The rows of a group lie close to one hidden flat surface of 11 dimensions, which passes through zero. Surfaces can cross.
In the rows, zero is written as 128.
Some rows, each with its group after it:
[137 133 123 137 161 116 119 124 142 133 116 118 159 139 139 151 116] => Z_588
[162 212 130 174  88 134 101  52 161  93 126  91 180 134 132 154 103] => Z_388
[167 136 104 144 187  85 125 158 179 124  94  97 168 127 164 177 108] => Z_53
[106 142 116 127 127 120 120 116 121 126 105 143 144 115 142 114 119] => Z_388
[149 165 102 117  77 148 188 123  92 137 128 116 141 131 135 184 101] => Z_472
[ 99 151 100 157 128 110 126 169 107 106 132 132 103 143 149 132 128] => Z_162
[140 133 124 101 141 127 149 108 144 136 107 123 135 134 148 150 125] => Z_53
[181 123 122 140 146  95 105 139 114 187 110 127 146 122 145 168  90] => Z_388
[ 54 152 128 217  90 109  87 113 119  93 133 155  61 102 138  48 125] => Z_588
[133 142 194 168 155 125 143 119 157 122 112  83 113 142  93 111 122] => Z_588
[102 152 123 145  98 126 142 102 108 121 173 120 162 151 189 133 127] => Z_162
[166 150 110 105 143 121 112 221 119  97 156 122  86 198 135 170 172] => Z_53
[148 146 125 124 118 124 115 119 140 132 106 144 128 130 119 136 111] => Z_162
[117 174 101 164  72 139 159 164  89  97 118 119  89 111 108 129 116] => Z_162
[103 134 100  95 143 137 125  86 144 111 102 113 163 101 156 121 149] => Z_472
[134 106 150 123 131 129  91 134 132 129 129 131 105 131 127  86 147] => Z_388
[168  93 123  88 126 151 159 158 149 120 154  99 139 118 135 147 159] => Z_472
[163 133 169  85 109 102 133 118 136 147 159 145 127 128 166 117 145] => Z_588
[102 196  79 144 114 106 102  59  92 134  88 123 109  80 132 147 120] => Z_53
[128 128 146 150 127 128 143 125 120 143 110 123 121 109  93 124 106] => Z_162
[ 71  94 107 164 118 155 154 110 127 112 167 106  75 116 145 121 149] => Z_53
[109 125 121 125 148 121 126 127  95 146 132 130 128 146 128 143 127] => Z_388
[122 105 168 131 136 147  86  63 155 128 137 113 150 130 135  82 142] => Z_162
[163 131 125  48 109 129 152 103  72 174 181 114 184 127 161 179 152] => Z_388
[118 120  90 130 164 116 149 155 109 148  88 121 129 123 138 163 106] => Z_588
[186  90 153 135 184 106 149 130 169 157 187  78  81 104  72 211 160] => Z_472
[144 152 126  18 131 129 138  63  86 169 113 114  92  98 138 151 185] => Z_53
[149 154 121 145  73 133 133  67 144 124 150 103 124  91 163 142 126] => Z_588
[150 113 159 136 121 145 109 119 105 137 194  86 147 148 111 133 155] => Z_472
[112  93 128 104 143 163  99 154 110 123 126 156 161 149  68 102 136] => Z_588
[160 129  57 140 122 116  83 149 121 125 189 158 156 149 129 214 124] => Z_588
[146 102 174 105 154 116 113  86 160 161 123 129 152 114 137 104 131] => Z_472
[177 129 137 102  62 107 123  79 179 143 114 157 203  56 199  84  94] => Z_588
[129 111 177 107 148 122  78 105 135 137 150 124 132 156 150  82 165] => Z_388
[131 184  88 150 101 145 128 128 128  88 130 109  98 156 150 166 134] => Z_53
[151 133 152 169 151 116 151 107 149 159 120 102 105 161 145 175  90] => Z_472
[135 141 117 116  97 106  85  97  88 158 137 140 126 108 189 108 132] => Z_388
[ 83 127 141 108 151 136 200 124 149 129 143 185 120 174  81 174 109] => Z_162
[113 169 108 109 125 126  68 109 157  75  81 136 123 124 160  71 161] => Z_53
[156 123 177 107  80 123 155  84 113 173 174 128  92 101 149 121 139] => Z_472
[133 148 142 128 106 129 147 166 140  78 191 125  93 153 110 132 170] => Z_388
[127 132 102 141  90 135  91 101 145 110  95 129 120  82 164  75 128] => Z_388
[105  96 145 125 117 176 147 112 162 103 125 137 112 132  96  92 133] => Z_53
[135 168 125 181 118  93 158 113 142 143  94 134 143  95 126 155  61] => Z_53
[126 140 125 131 148 120 138 102  92 171 131 122 142 150 123 179 105] => Z_388
[132 124  82 116  94 131  83 170  78 112 142 130 103 100 137 101 166] => Z_388
[ 99 139 138 119 101 124 160 125  64 156 124 131 120  98 118 107 118] => Z_162
[ 92 126 123 178 131 112 148 109 105 147 147 117  98 113 135 143 111] => Z_162
[107 133  97 105 128 139 137 165  90 117 129 141 110 145 117 140 143] => Z_472
[122 193  92 115  88 101 121  93 129 118  84 148 107  96 194 119 120] => Z_53
[145 136 105 109 107 123 160 125 179 121  95 148 133 112 196 136 104] => Z_53
[ 88 171 178 137 111  89  82 110  87 124 153 172 175 108  71  63 135] => Z_472
[100 109 135 126 155 104 165 146 126 152  84 147 116  85 105 111 103] => Z_162
[151 119 115 132 117 125 131 146 133 128 131 116 106 108 131 135 133] => Z_162
[141 143 145 114 139 123 100 143 159 115 116 182 104 175  92 125 123] => Z_162
[126  92 132  85 136 143 182 149 146 120 161 127 101 130 124 144 164] => Z_388
[133  96 161 167 186 104  99 169 166 130 107 141 184 136  75 102  94] => Z_53
[157 155 113 184 134 111  76 104 171 114 113 120 149 142 156 145  98] => Z_162
[123 107  61 138 126 123 146 139 103 142 134  89  73  74 175 162 147] => Z_588
[154 124 100 156 133 115 130 161 124 136 141 127 140 128 118 180 103] => Z_588
[ 85 198 140 168 142  99 150  59 123 141  86 112  54 124 142 142 112] => Z_588
[145 121 116 104  99 135 119  84 106 167 125 137 128  99 152 131 121] => Z_472
[111 137  96 133 137 153 145 110 132 100 141  89 102 125 108 165 157] => Z_472
[172 107 143  99 107 132 103  61 114 196 132 133 133  91 126 136 120] => Z_472
[125 110 138  67 152 168 164 160 161  99  81 132 166 162 123 104 133] => Z_588

New rows. What belongs after each?
[111 109 100 111 159 144  74 109 169  95 138 142 121 142 110 126 173] => Z_588
[123 140 136 172 128 100  92 142 111 143 130 173 146 129  88 123  86] => Z_588
[152 166 142 175 156  99 147  72 152 160  91  80 131 107 129 173  87] => Z_588
[127  92 130 155 124 146 132 123 117 148 121 112 102 127 134 117 115] => Z_388
[138 179 147  65 153  80  92 119 135 121 129 162 198 142 134 128 150] => Z_388
[140 162 102 194  87 123 145 156 125 103 126 106 112 113 129 145  99] => Z_162
[140 124 169 119 140 114 136 149 109 150 143 120 132 148 132 119 133] => Z_588
[158 153  98 162  98 141 176 148 126 124 129 102 119 138 132 196  92] => Z_472
[164  98 129  94 119 125 131 208 164 109 133 184 166 139 114 115 118] => Z_588
[157  95 121 122 148 124 132 198 141 131 109 150 198 137 107 134  94] => Z_588
[116 120 122 129 169 113 117 125 117 137 146 111 113 143 136 154 152] => Z_472
[131 133 125 152 113 137 116 119 123 122 129 128 120 126 106 129 119] => Z_472
[ 81 126  98  80 145 106  96 145  68 146 119 181 104 124 132 107 152] => Z_472
[144 132 146 200 133  98  74 105  94 183 149 141 100 149 120 151  85] => Z_472
[ 81  62 153  99 177 143 120  51 179 137 142 115 153 112 160  86 163] => Z_162
[135 100 146 142 153 144 141 141 126 134 135  98 114 126  73 137 133] => Z_162
[144 136 172 134 168  96 114 154 153 118 165 112 132 181 161 133 151] => Z_588
[125 121 145 119 154 127 114 115 171 104 134 119 140 141 137 112 151] => Z_388
[138 137 140 154  93 100 119 144 144 118 155 150 110 114 159 104 122] => Z_588
[160 143 142 140  40 118 138 161 118 111 179 151 135  73  99  98 123] => Z_472
[181 103 164 104 127 154  85 110 149 134 147  99 123 135 111 115 163] => Z_388
[140 116 127 112 134 133 156 148 113 149 102 136 121 113  90 144 105] => Z_588
[165 147 167  95  62 112 158 113  93 165 189 140 152 125 173 130 126] => Z_388
[143 146  98 165 105 121 101 155 145  95 113 129  99 105 122 117 120] => Z_388
[134 127 129 118 151 126 127  99 119 146 148  97  86 124 128 161 159] => Z_588
[120 133 125 161  94 109 123 131 186  74 143 142  93  50 107  80 147] => Z_472
[145 136 143 161 148 119 130 151 122 137 150 122 139 172 101 166 109] => Z_162
[155 121  90 106 122 158  99 126  43 170 100 104 174 114  85 157 115] => Z_388
[123 129  90 104 115 155 117  94 100 141 107 141 206 122 124 148 107] => Z_588
[117 137 105 121 126 108 126 112 138 117 133 131 131  86 137 128 144] => Z_472
[ 92 132 129 119 177  76 153 131 111 172 125 171  88 147 146 165 113] => Z_388
[138 131 105 156 113 134 126 115 140 121 115 108 104  91 131 133 123] => Z_162
[116 134 114 160 134 102 129 144 129 143  85 160 112 110 133 126  83] => Z_388
[ 68 131 110 127  89 161 189  83 125 123  87 163  62  89 103 110 107] => Z_388
[112 153 168 146 120 123 118  92  85 144 167 107  81 147 111 126 150] => Z_588
[ 87 122 132 133 178 103 130 121 146 135  85 138 162 122 134 114 109] => Z_162
[127 132 119 142 107 131 152 130 149 112 116 109 104  99 151 115 128] => Z_588
[150 116  62  91  87 132 134 155 146  90 159 116 106  68 181 133 180] => Z_388
[113 120 120 162 119 127 140 158 112 127 118 115 118 111 128 111 114] => Z_588
[118 170 153 107 152 165 204 106 134 131  52 115 109 161  58 160  97] => Z_588
[149 112 101 100 114 151 161 131 135 144  88 140  90 121 140 151 110] => Z_472
[173 119 177  89 101 153 127 103 150 131 146 114 155 127 113 103 147] => Z_388
[125 145 113 188 116 109  96 126 106 127 160 120 114 125 120 148 120] => Z_472
[159 111 130 107 116 134 103 162 104 138 161 138 175 159 149 127 133] => Z_53
[135 111 103 121 118 155 154 120 134 130 104 115  89  86  95 139 130] => Z_588
[126 133 103 121 136 119 117 138  93 150 108 136 152 119 128 139 115] => Z_388
[153 147 138 232  69 113  74 104 138 120 182 138 144 102  80 128  86] => Z_588
[116 147  97 147 119 133 103 147 125 102  85 149 100 105  86 108 121] => Z_388
[164 109  86  87 143 112 117 133 178 118 115 125 120  83 167 143 159] => Z_388
[158 128 193 197 164  80  90 132 169 164  94 148 130 162 135 110  61] => Z_388
[121 161 103  64 131 108  99  69 102 148 138 147 100 114 154 152 171] => Z_388
[146 121 132 128 134 139 101 103  59 178 161 106  60 136  75 167 151] => Z_162
[132 110 117  60  67 141 120 133  92 132 153 158 127  82 139  80 166] => Z_472
[162 163 186 121 155  90  79 210 146  97 117 153 175 210 134  84 130] => Z_53
[134 162 157 116  74 138  86 107  92 129 112 142 123 124 124  63 133] => Z_162
[110  62 121 105 139 178 177 133 136 125 141  99 107 120 116 128 154] => Z_388
[164 126 119  86 108 126 170 142 166 126 120 134 130 131 198 146 126] => Z_53
[ 96 153 115 122  45 135 144 116  57 146 119 188 129 100 132  91  92] => Z_588
[104 164 154 125 116 128 172  83 134 129 121 118 128 137 150 127 118] => Z_472
[129 103 142 102 154 112 127 131 138 143 151 129 114 138 153 133 150] => Z_388
[115 100 136  72 132 159 126 171 100 111 160 135 147 181 133  99 171] => Z_588
[126 109  99 131 105 153 114 135 107 119 155 125 134 119 117 129 143] => Z_588
[160 108 111 115 116 131 153 109 119 187  82 145 109  88 114 161  81] => Z_388
[133 114 138 105 163 133 134 160 116 120 166 113 115 137  46 162 169] => Z_472
[153 121 141 129 125 122 110 136 154 123 154 138 128 128 118 130 137] => Z_588
[129 118 141 126 132 133 134 141 135 124 126 124 126 124 112 115 132] => Z_162
[118 164 169 112 109 121 170 116 108 125 154 118 157 139 120 125 133] => Z_472
[111 101  83 187 166 133  64 114 147 129  99 136  48 130 115 141 123] => Z_472
[120 139 168 139 100 194 132  71 124 125 101 118 124 177  98 105 107] => Z_472
[145 134 109 125 155 108 113 127 165 123 130 142 118 131 130 166 132] => Z_588
[112 167 141 156  72 118 127  95  94 132 162 143 104 104 115 114 123] => Z_472
[147 189 115 112 167  96 118 114 159 121 108 145 129 142  82 196 125] => Z_388
[ 86 150  95 131 144 154 139 107  84 124 102 104 147 159 131 154 122] => Z_588
[109 156 173 149 167  87 138 133 178 115  62 152 121 123 100  89  96] => Z_53
[124  70 113 163 139 121 127 132 124 150 160 107 142  73 117 133 123] => Z_53
[126 129 162 162 113 117 175 121 125 144 137 117 101  88  89 127 110] => Z_53
[142 133 141 157 124 132 113 158 148 101 121 122 146 138 104 109 117] => Z_388
[103 130 126 141 120 175 147 113 105 111 104  81 164 138 123 108 125] => Z_588
[122 138 142 127 138  91 134 117  86 183 133 155 121 143 155 151  98] => Z_388
[155 143 108 101 124 107 129 163 123 131 157 167 155 161 152 172 122] => Z_588
[158  74 134 132  88 160 103 174 114 135 155 138  77 150 151  90 138] => Z_472
[128 102  79 151 155 166  79  77 158 115 116  85 107 109 109 150 150] => Z_472
